The rows of each matrix lie in a flat space through zero, up to rounding. After each matrix: how many dimensions does the smallest such space have?

[[ 14  10  -5  -4   0 -17   3  23   0   6   2   3   1  -7  -3   6  29 -10
    2  -2]
 [ 10   2 -11   3  -6 -16  -2  16   7   0   3   3  -3   0   7  10  17 -12
    7  -8]
 [ -5 -11  -8  10  -8   1  -7  -9  10  -8   1  -1  -5   9  12   5 -15  -3
    7  -8]
 [ -4   3  10  -6   7   9   4  -6  -9   3  -2  -1   4  -3  -9  -8  -4   8
   -7   8]
 [  0  -6  -8   7  -7  -4  -5  -1   8  -5   1   0  -4   6  10   6  -5  -5
    6  -8]
 [-17 -16   1   9  -4  18  -6 -28   5 -10  -2  -4  -3  11   9  -4 -37   9
    1  -2]
 [  3  -2  -7   4  -5  -6  -2   5   6  -2   1   1  -3   2   6   5   4  -6
    5  -5]
 [ 23  16  -9  -6  -1 -28   5  36   1   8   4   6   1 -10  -3  11  46 -16
    4  -4]
 [  0   7  10  -9   8   5   6   1 -10   6  -1   0   5  -7 -12  -7   6   6
   -8   9]
 [  6   0  -8   3  -5 -10  -2   8   6  -1   2   2  -3   1   6   7   8  -8
    6  -6]
 [  2   3   1  -2   1  -2   1   4  -1   2   0   0   1  -2  -2   0   5  -1
   -1   1]
 [  3   3  -1  -1   0  -4   1   6   0   2   0   1   0  -2  -1   1   7  -2
    0   0]
 [  1  -3  -5   4  -4  -3  -3   1   5  -3   1   0  -3   3   6   4  -1  -4
    4  -5]
 [ -7   0   9  -3   6  11   2 -10  -7   1  -2  -2   3  -1  -6  -8 -11   9
   -6   7]
 [ -3   7  12  -9  10   9   6  -3 -12   6  -2  -1   6  -6 -13 -10   1   9
  -10  11]
 [  6  10   5  -8   6  -4   5  11  -7   7   0   1   4  -8 -10  -2  17   0
   -5   6]
 [ 29  17 -15  -4  -5 -37   4  46   6   8   5   7  -1 -11   1  17  56 -24
    9  -9]
 [-10 -12  -3   8  -5   9  -6 -16   6  -8  -1  -2  -4   9   9   0 -24   3
    3  -5]
 [  2   7   7  -7   6   1   5   4  -8   6  -1   0   4  -6 -10  -5   9   3
   -6   7]
 [ -2  -8  -8   8  -8  -2  -5  -4   9  -6   1   0  -5   7  11   6  -9  -5
    7  -8]]
	2

[[-19   6   2   1   5   6  -8  -2  13   1   0  -9   1  -6  -3  -1  -6  -2
   -7  -2]
 [  6 -26  -2  12 -10   3  -2  -5   3   4  -1  -6   8   0   5  -1  -8   2
    7  -8]
 [  2  -2 -12   1  -1  -8   8  -8   2  -2   2  -1  -7   4  -6   5   4  -7
   -2  -2]
 [  1  12   1 -17  -2  -8   4   2  -3  -1   6   1   2  12   3   5  -1  -6
   -2  -5]
 [  5 -10  -1  -2 -13 -13   1   6  -3  -1  -7   0   9  -8  -9   2  -1  13
   -4   1]
 [  6   3  -8  -8 -13 -32  -7  -9   0   4   3   0  -4   0   2   7  -2  -3
    8  -8]
 [ -8  -2   8   4   1  -7 -35  11  -2  -8   1   8   1  -7   8   4   1  -5
   -3  -1]
 [ -2  -5  -8   2   6  -9  11 -13  -9   2   3   4  -7  -1  -1  -4  -1  -3
   -4  -7]
 [ 13   3   2  -3  -3   0  -2  -9 -25   8  -3  -4  -2  -2   4   6  -7   0
    6  -5]
 [  1   4  -2  -1  -1   4  -8   2   8 -33   3   4   8  -6  -6  -7   1  -9
   -2  -1]
 [  0  -1   2   6  -7   3   1   3  -3   3 -16  -6  -2  -5   7   6   2   2
    6  -3]
 [ -9  -6  -1   1   0   0   8   4  -4   4  -6 -31   4   2   5   3  17  -7
    6  -3]
 [  1   8  -7   2   9  -4   1  -7  -2   8  -2   4 -21   6   8   7   4 -14
    4   2]
 [ -6   0   4  12  -8   0  -7  -1  -2  -6  -5   2   6 -21   2 -11   1   3
    1   1]
 [ -3   5  -6   3  -9   2   8  -1   4  -6   7   5   8   2 -17   7   2  -1
    5  -7]
 [ -1  -1   5   5   2   7   4  -4   6  -7   6   3   7 -11   7 -24  -3   2
   -3   5]
 [ -6  -8   4  -1  -1  -2   1  -1  -7   1   2  17   4   1   2  -3 -21  -5
   -2 -10]
 [ -2   2  -7  -6  13  -3  -5  -3   0  -9   2  -7 -14   3  -1   2  -5 -29
    2   8]
 [ -7   7  -2  -2  -4   8  -3  -4   6  -2   6   6   4   1   5  -3  -2   2
  -34   0]
 [ -2  -8  -2  -5   1  -8  -1  -7  -5  -1  -3  -3   2   1  -7   5 -10   8
    0 -17]]
	15

[[  0   0   1  -1   2   3   3  -1   2   1   1  -4   3   4  -9   3   2  -2
   -4  -1]
 [  0  -2   2   0   3   2   2   4   4   3  -4  -7  -1   0  -1   2  -5  -1
   -6  -4]
 [  1   2  -2   4  -2  -5  -7   4  -7   1  -4   5  -8 -16  25  -7  -7  -2
    6   1]
 [ -1   0   4   2   4  -1  -5   6  -1   0  -5  -2  -7  -1   9   0  -3  -1
    1   2]
 [  2   3  -2   4   1  -2  -5   1  -9   3  -1   2  -5 -13  16  -6  -3  -6
    3   4]
 [  3   2  -5  -1  -2   2   5  -7  -3   3   5   1   6  -3  -7  -1   4  -5
   -3   0]
 [  3   2  -7  -5  -5   5   9 -14  -1   1  12   4  14   8 -24   2  13  -3
   -2   2]
 [ -1   4   4   6   1  -7 -14   9 -11  -3  -7   6 -17 -13  33  -8  -5  -1
   11   8]
 [  2   4  -7  -1  -9  -3  -1 -11 -10  -4  10  15   4  -2   1  -6  11   0
   11   7]
 [  1   3   1   0   3   3   1  -3  -4   1   4  -1   1   4  -8   1   6  -5
   -1   5]
 [  1  -4  -4  -5  -1   5  12  -7  10   4   4  -7  14   8 -25   7   1   2
  -11  -9]
 [ -4  -7   5  -2   2   1   4   6  15  -1  -7 -10   2  11 -10   8  -7   9
   -7 -10]
 [  3  -1  -8  -7  -5   6  14 -17   4   1  14   2  20  13 -35   5  13   0
   -6  -3]
 [  4   0 -16  -1 -13  -3   8 -13  -2   4   8  11  13 -16   3  -6  -1   1
    2  -8]
 [ -9  -1  25   9  16  -7 -24  33   1  -8 -25 -10 -35   3  38   1 -15   5
    8   8]
 [  3   2  -7   0  -6  -1   2  -8  -6   1   7   8   5  -6   1  -4   5  -2
    4   2]
 [  2  -5  -7  -3  -3   4  13  -5  11   6   1  -7  13  -1 -15   5  -6   2
  -12 -14]
 [ -2  -1  -2  -1  -6  -5  -3  -1   0  -5   2   9   0   1   5  -2   2   8
    8   0]
 [ -4  -6   6   1   3  -3  -2  11  11  -1 -11  -7  -6   2   8   4 -12   8
   -3  -9]
 [ -1  -4   1   2   4   0   2   8   7   5  -9 -10  -3  -8   8   2 -14   0
   -9 -10]]
	4

[[ -4   4  -3   1   0  -8  -7  -3  -5   6  -8   0   5  -8  -2  -2   3   2
    1   4]
 [  4   9  -1   1   2 -14  -9  17   4  -1  22 -12 -11  19  13  -6   5  -1
   -8   6]
 [ -3  -1  -2 -14  11  28  18  -8   2  -8 -14   3  -1  -3  -7  22 -10   1
    5 -22]
 [  1   1 -14  11  -2 -15   0  -1  -8  14   2   0  12  -4  -2  -6  12  -5
   -2   9]
 [  0   2  11  -2   5   9   7   7   9  -1  10  -9 -10  18   9   3  -1  -2
   -6   1]
 [ -8 -14  28 -15   9  56  33 -16  13 -13 -24   6  -7   0  -9  23 -22   2
    7 -23]
 [ -7  -9  18   0   7  33  27 -11   7   6 -14  -1   2   4  -4  10  -6  -4
    2  -6]
 [ -3  17  -8  -1   7 -16 -11  15  -5   5   8 -18  -2   6   9  -7   6   4
    7  -8]
 [ -5   4   2  -8   9  13   7  -5   5   4  -8  -2  -3   5   0  15   0  -1
  -10   2]
 [  6  -1  -8  14  -1 -13   6   5   4  18  21  -5   2  21   8  -1  18 -13
  -25  27]
 [ -8  22 -14   2  10 -24 -14   8  -8  21   0 -18   5   3   7  -2  16   1
   -6   8]
 [  0 -12   3   0  -9   6  -1 -18  -2  -5 -18  21   7 -19 -13   3  -6   1
   -2   7]
 [  5 -11  -1  12 -10  -7   2  -2  -3   2   5   7   7  -5  -3 -12   3  -3
    3   6]
 [ -8  19  -3  -4  18   0   4   6   5  21   3 -19  -5  21  11  15  13  -5
  -22  13]
 [ -2  13  -7  -2   9  -9  -4   9   0   8   7 -13  -3  11   8   3   8  -1
   -7   2]
 [ -2  -6  22  -6   3  23  10  -7  15  -1  -2   3 -12  15   3  14  -5  -4
  -22  16]
 [  3   5 -10  12  -1 -22  -6   6   0  18  16  -6   3  13   8  -5  18  -8
  -20  26]
 [  2  -1   1  -5  -2   2  -4   4  -1 -13   1   1  -3  -5  -1  -4  -8   5
   14 -15]
 [  1  -8   5  -2  -6   7   2   7 -10 -25  -6  -2   3 -22  -7 -22 -20  14
   55 -51]
 [  4   6 -22   9   1 -23  -6  -8   2  27   8   7   6  13   2  16  26 -15
  -51  51]]
	6

[[-11   0   6 -16   3  -9 -18 -14  -8  -6   0  -3   4   5   0   6  -6  -2
    5   5]
 [  0  -7   4   4   7   3  -5  -5  -4   2  12 -12   7  -5  -3   2   2  -2
    1   2]
 [  6   4  -7  10  -5  -4  -3   7   8 -14 -12   8  -5  -5   6  13   7   0
   10   6]
 [-16   4  10  -5 -10  10   9  20   1   2  -1   3  -4 -18  -8 -15  14   6
   13  -4]
 [  3   7  -5 -10 -13   0  -3  -4 -14  -1   7 -11   3 -12  -3  -5   3   4
   -2   2]
 [ -9   3  -4  10   0  -4   4   7   7   4   5  -3   8  -3   2 -12   0   1
   -4   7]
 [-18  -5  -3   9  -3   4 -30   7   5   2   7 -13  -2  -4   1   3  19  10
    7   7]
 [-14  -5   7  20  -4   7   7  -7  17   1  -6   1  -3   2   6  -2   7   3
    6   8]
 [ -8  -4   8   1 -14   7   5  17   9   1  -4   0  -8   6  -2   9   1   4
   -8   2]
 [ -6   2 -14   2  -1   4   2   1   1 -10  13  -8  12 -11  -4  -8  10   2
    1   7]
 [  0  12 -12  -1   7   5   7  -6  -4  13   1   2   8  -1  -2  -6   3  -4
   -8   7]
 [ -3 -12   8   3 -11  -3 -13   1   0  -8   2 -35  -3  11  -3   9   7   0
    0   4]
 [  4   7  -5  -4   3   8  -2  -3  -8  12   8  -3  -7  -4  -1  -4   3  -4
   -3   6]
 [  5  -5  -5 -18 -12  -3  -4   2   6 -11  -1  11  -4   3 -10   7  -8   6
  -12  -1]
 [  0  -3   6  -8  -3   2   1   6  -2  -4  -2  -3  -1 -10 -17   3   0  -3
    8  -2]
 [  6   2  13 -15  -5 -12   3  -2   9  -8  -6   9  -4   7   3 -13 -15  -2
    3  -6]
 [ -6   2   7  14   3   0  19   7   1  10   3   7   3  -8   0 -15 -16  -7
    8  -8]
 [ -2  -2   0   6   4   1  10   3   4   2  -4   0  -4   6  -3  -2  -7 -20
   -9  -7]
 [  5   1  10  13  -2  -4   7   6  -8   1  -8   0  -3 -12   8   3   8  -9
   -8  -1]
 [  5   2   6  -4   2   7   7   8   2   7   7   4   6  -1  -2  -6  -8  -7
   -1 -17]]
	17

[[ 11   9 -14 -25 -27   1  10  -6 -18  11 -31  17  30 -11  -2   2  17  -9
    6 -40]
 [  9  -6   4 -10   6  -3  11 -13  24  15  -2 -18 -32   7   4  29 -28  12
  -27   7]
 [-14   4   8 -11   8 -13 -19  19  -8  -5   9 -11 -11  -9  16  -7  -7   5
    4  12]
 [-25 -10 -11  48 -31 -22  25  18  13   9  48 -14  29 -13 -14 -26  26 -47
   25  -9]
 [-27   6   8 -31  21 -18 -16  42  -5  -1  -1  -5 -15 -16  16  17 -37   9
   -3  20]
 [  1  -3 -13 -22 -18  19  -1   1 -23  -3 -34  36  30   0  -8   6   6  -4
   18  -9]
 [ 10  11 -19  25 -16  -1  51  -5  13   3   9  -1  22   6 -40 -15  32 -24
    6 -47]
 [ -6 -13  19  18  42   1  -5  30  -7   5  -3  10 -13  -2 -12  20 -21   4
  -14  28]
 [-18  24  -8  13  -5 -23  13  -7  37  -7  39 -18  11  -6   8 -13  -6 -11
    8  -2]
 [ 11  15  -5   9  -1  -3   3   5  -7 -12  15 -12   7  -3   2 -39  36  -6
   -5 -36]
 [-31  -2   9  48  -1 -34   9  -3  39  15  50 -19   7 -12   2   8 -20 -23
   14  35]
 [ 17 -18 -11 -14  -5  36  -1  10 -18 -12 -19  18  -1  14  -6  -7  14   3
  -11 -13]
 [ 30 -32 -11  29 -15  30  22 -13  11   7   7  -1  -5  18 -12  -5  23 -15
  -29 -18]
 [-11   7  -9 -13 -16   0   6  -2  -6  -3 -12  14  18   0  -9   3   0  -4
   25  -1]
 [ -2   4  16 -14  16  -8 -40 -12   8   2   2  -6 -12  -9  44  12 -28  19
  -17  31]
 [  2  29  -7 -26  17   6 -15  20 -13 -39   8  -7  -5   3  12 -45  21  16
   -2 -26]
 [ 17 -28  -7  26 -37   6  32 -21  -6  36 -20  14  23   0 -28  21  20 -28
    5 -20]
 [ -9  12   5 -47   9  -4 -24   4 -11  -6 -23   3 -15  -4  19  16 -28  25
    4  15]
 [  6 -27   4  25  -3  18   6 -14   8  -5  14 -11 -29  25 -17  -2   5   4
    2  25]
 [-40   7  12  -9  20  -9 -47  28  -2 -36  35 -13 -18  -1  31 -26 -20  15
   25  54]]
	9

[[ -8 -26 -26 -30 -16   5   3 -16 -19   1 -12 -15  31   5   0 -15   6   9
    0  19]
 [-26 -24 -13 -22  -6 -16  -5 -30 -30   5   1   0   1  11  -5 -44  18 -11
  -20  18]
 [-26 -13  -5 -13 -11   2  13 -19 -15  -2   3   8  -3  -4 -31 -32   4 -12
  -13  -1]
 [-30 -22 -13 -42  -7  28  38 -23 -31  21  -9 -10  10 -22 -39 -54  -8 -12
    4   8]
 [-16  -6 -11  -7 -17  -8  -5 -12  -5 -12   2   7   4   5 -20 -16  10  -1
  -14  -1]
 [  5 -16   2  28  -8 -11   1 -30  23 -11  -3   2 -13 -27   3  16 -17 -18
   10 -17]
 [  3  -5  13  38  -5   1 -23  13   7 -18   6  -2   3  25  25  47  13  -1
    5   8]
 [-16 -30 -19 -23 -12 -30  13 -46  -8  -9   0  19  -4 -14 -23 -42  -3 -10
  -27  -9]
 [-19 -30 -15 -31  -5  23   7  -8 -39  16 -10 -25  29  13   8 -20  12   1
    7  35]
 [  1   5  -2  21 -12 -11 -18  -9  16 -14   0   0  -6  -3   0  12   2  -5
    3  -9]
 [-12   1   3  -9   2  -3   6   0 -10   0   6  10  -5   7 -14 -18   7  -3
  -14   0]
 [-15   0   8 -10   7   2  -2  19 -25   0  10  10   3  35  -1  -9  23   5
  -21  17]
 [ 31   1  -3  10   4 -13   3  -4  29  -6  -5   3  -1 -20  17  27 -21   8
    9 -17]
 [  5  11  -4 -22   5 -27  25 -14  13  -3   7  35 -20 -24 -37 -36 -17   1
  -28 -33]
 [  0  -5 -31 -39 -20   3  25 -23   8   0 -14  -1  17 -37 -39 -33 -21   9
    2 -18]
 [-15 -44 -32 -54 -16  16  47 -42 -20  12 -18  -9  27 -36 -33 -45 -23  -2
    4   2]
 [  6  18   4  -8  10 -17  13  -3  12   2   7  23 -21 -17 -21 -23 -12  -1
  -15 -24]
 [  9 -11 -12 -12  -1 -18  -1 -10   1  -5  -3   5   8   1   9  -2  -1   9
  -10   1]
 [  0 -20 -13   4 -14  10   5 -27   7   3 -14 -21   9 -28   2   4 -15 -10
   24  -1]
 [ 19  18  -1   8  -1 -17   8  -9  35  -9   0  17 -17 -33 -18   2 -24   1
   -1 -37]]
	7

[[  4 -10  10   2  -4  -5   6 -12   0   7   1  -5  -3  -7   8  -4   0  -1
  -10   3]
 [-10  17 -20  -7  12   3 -16  14   0  -7 -10   9  -3  21 -22   9  -2   1
   21  -3]
 [ 10 -20  21   5  -7  -5  14 -25  -2   9   7 -10  -1 -21  19 -10   0   1
  -20   2]
 [  2  -7   5   0  -1  -4   3 -10   0   6  -1  -3  -3  -3   3  -3  -1   0
   -5   2]
 [ -4  12  -7  -1  12  13  -5   4  -7 -19  12   3  11  -7  -6  -1  -1   7
   15 -13]
 [ -5   3  -5  -4  13   4  -7 -12  -6  -7   1   1   0  -1 -10  -1  -4   5
   12  -7]
 [  6 -16  14   3  -5  -7   9 -20  -1  11   1  -7  -4 -11  11  -7   0  -1
  -14   4]
 [-12  14 -25 -10   4 -12 -20  18  10  14 -32  12 -19  45 -30  16  -2  -8
   17  12]
 [  0   0  -2   0  -7  -6  -1  10   6   9  -9   2  -5  12  -2   4   1  -5
   -3   8]
 [  7  -7   9   6 -19  -7  11  14   9  12  -3  -2  -1   1  14   1   5  -8
  -19  11]
 [  1 -10   7  -1  12   1   1 -32  -9  -3   6  -6  -1 -16   0  -9  -4   7
    2  -8]
 [ -5   9 -10  -3   3   1  -7  12   2  -2  -6   5  -2  13 -10   6   0  -1
    9   1]
 [ -3  -3  -1  -3  11   0  -4 -19  -5  -1  -1  -2  -4  -3  -7  -3  -4   4
    6  -4]
 [ -7  21 -21  -3  -7  -1 -11  45  12   1 -16  13  -3  34 -15  16   3  -8
   11   9]
 [  8 -22  19   3  -6 -10  11 -30  -2  14   0 -10  -7 -15  13  -9  -1   0
  -18   5]
 [ -4   9 -10  -3  -1  -1  -7  16   4   1  -9   6  -3  16  -9   7   1  -3
    7   4]
 [  0  -2   0  -1  -1  -4   0  -2   1   5  -4   0  -4   3  -1   1   0  -1
   -2   3]
 [ -1   1   1   0   7   5  -1  -8  -5  -8   7  -1   4  -8   0  -3  -1   4
    4  -7]
 [-10  21 -20  -5  15  12 -14  17  -3 -19   2   9   6  11 -18   7  -2   4
   25 -10]
 [  3  -3   2   2 -13  -7   4  12   8  11  -8   1  -4   9   5   4   3  -7
  -10  10]]
	3

[[ 10 -12  -1   7  -9  -4  -7   3   0 -13  11 -10 -28 -12  -5  -2 -11  -4
   -9  11]
 [-12   3   0  -8   9   2 -19   7  -7   4   4  31 -10   2 -16  -9   6  44
    8 -14]
 [ -1   0  23 -15  10  -5 -11  -3 -14   0  -2   1  -6  -7   9  11  21 -11
    2  -3]
 [  7  -8 -15  17  12  -2 -19  -8 -22  -1 -26 -10   0  -6  -1  11 -14 -15
    6 -13]
 [ -9   9  10  12  38   2  -5  23   6   3   3   6  26   1   2 -23  11   6
    1  11]
 [ -4   2  -5  -2   2  -6   1   5   2  11  25  -3  -7   0   5  14   5 -18
   -5  15]
 [ -7 -19 -11 -19  -5   1 -24  -7   4 -30  30  -7  -8 -19   0   9   6  -9
    0   8]
 [  3   7  -3  -8  23   5  -7  -2 -12 -14 -11   6   4   9 -19   2  -7  -3
   -3 -14]
 [  0  -7 -14 -22   6   2   4 -12 -15 -20  -6   3  -2 -33  -9   7  -8  -7
   14 -14]
 [-13   4   0  -1   3  11 -30 -14 -20  -2  -8  -9  20   9  -5  14   1   4
   -5 -18]
 [ 11   4  -2 -26   3  25  30 -11  -6  -8  18   8  32  24  -3  23   3 -22
  -15  -1]
 [-10  31   1 -10   6  -3  -7   6   3  -9   8  -2  -8 -18 -17   7 -10 -10
   -4  -1]
 [-28 -10  -6   0  26  -7  -8   4  -2  20  32  -8   2   0   1  19  18 -20
  -14  17]
 [-12   2  -7  -6   1   0 -19   9 -33   9  24 -18   0 -31   4 -18  -3  20
   18   7]
 [ -5 -16   9  -1   2   5   0 -19  -9  -5  -3 -17   1   4  -6  23   2 -21
  -25  -4]
 [ -2  -9  11  11 -23  14   9   2   7  14  23   7  19 -18  23  21  10  -3
  -10  16]
 [-11   6  21 -14  11   5   6  -7  -8   1   3 -10  18  -3   2  10  15 -15
  -10  -1]
 [ -4  44 -11 -15   6 -18  -9  -3  -7   4 -22 -10 -20  20 -21  -3 -15  -9
   12 -19]
 [ -9   8   2   6   1  -5   0  -3  14  -5 -15  -4 -14  18 -25 -10 -10  12
  -16  -9]
 [ 11 -14  -3 -13  11  15   8 -14 -14 -18  -1  -1  17   7  -4  16  -1 -19
   -9  -7]]
	13
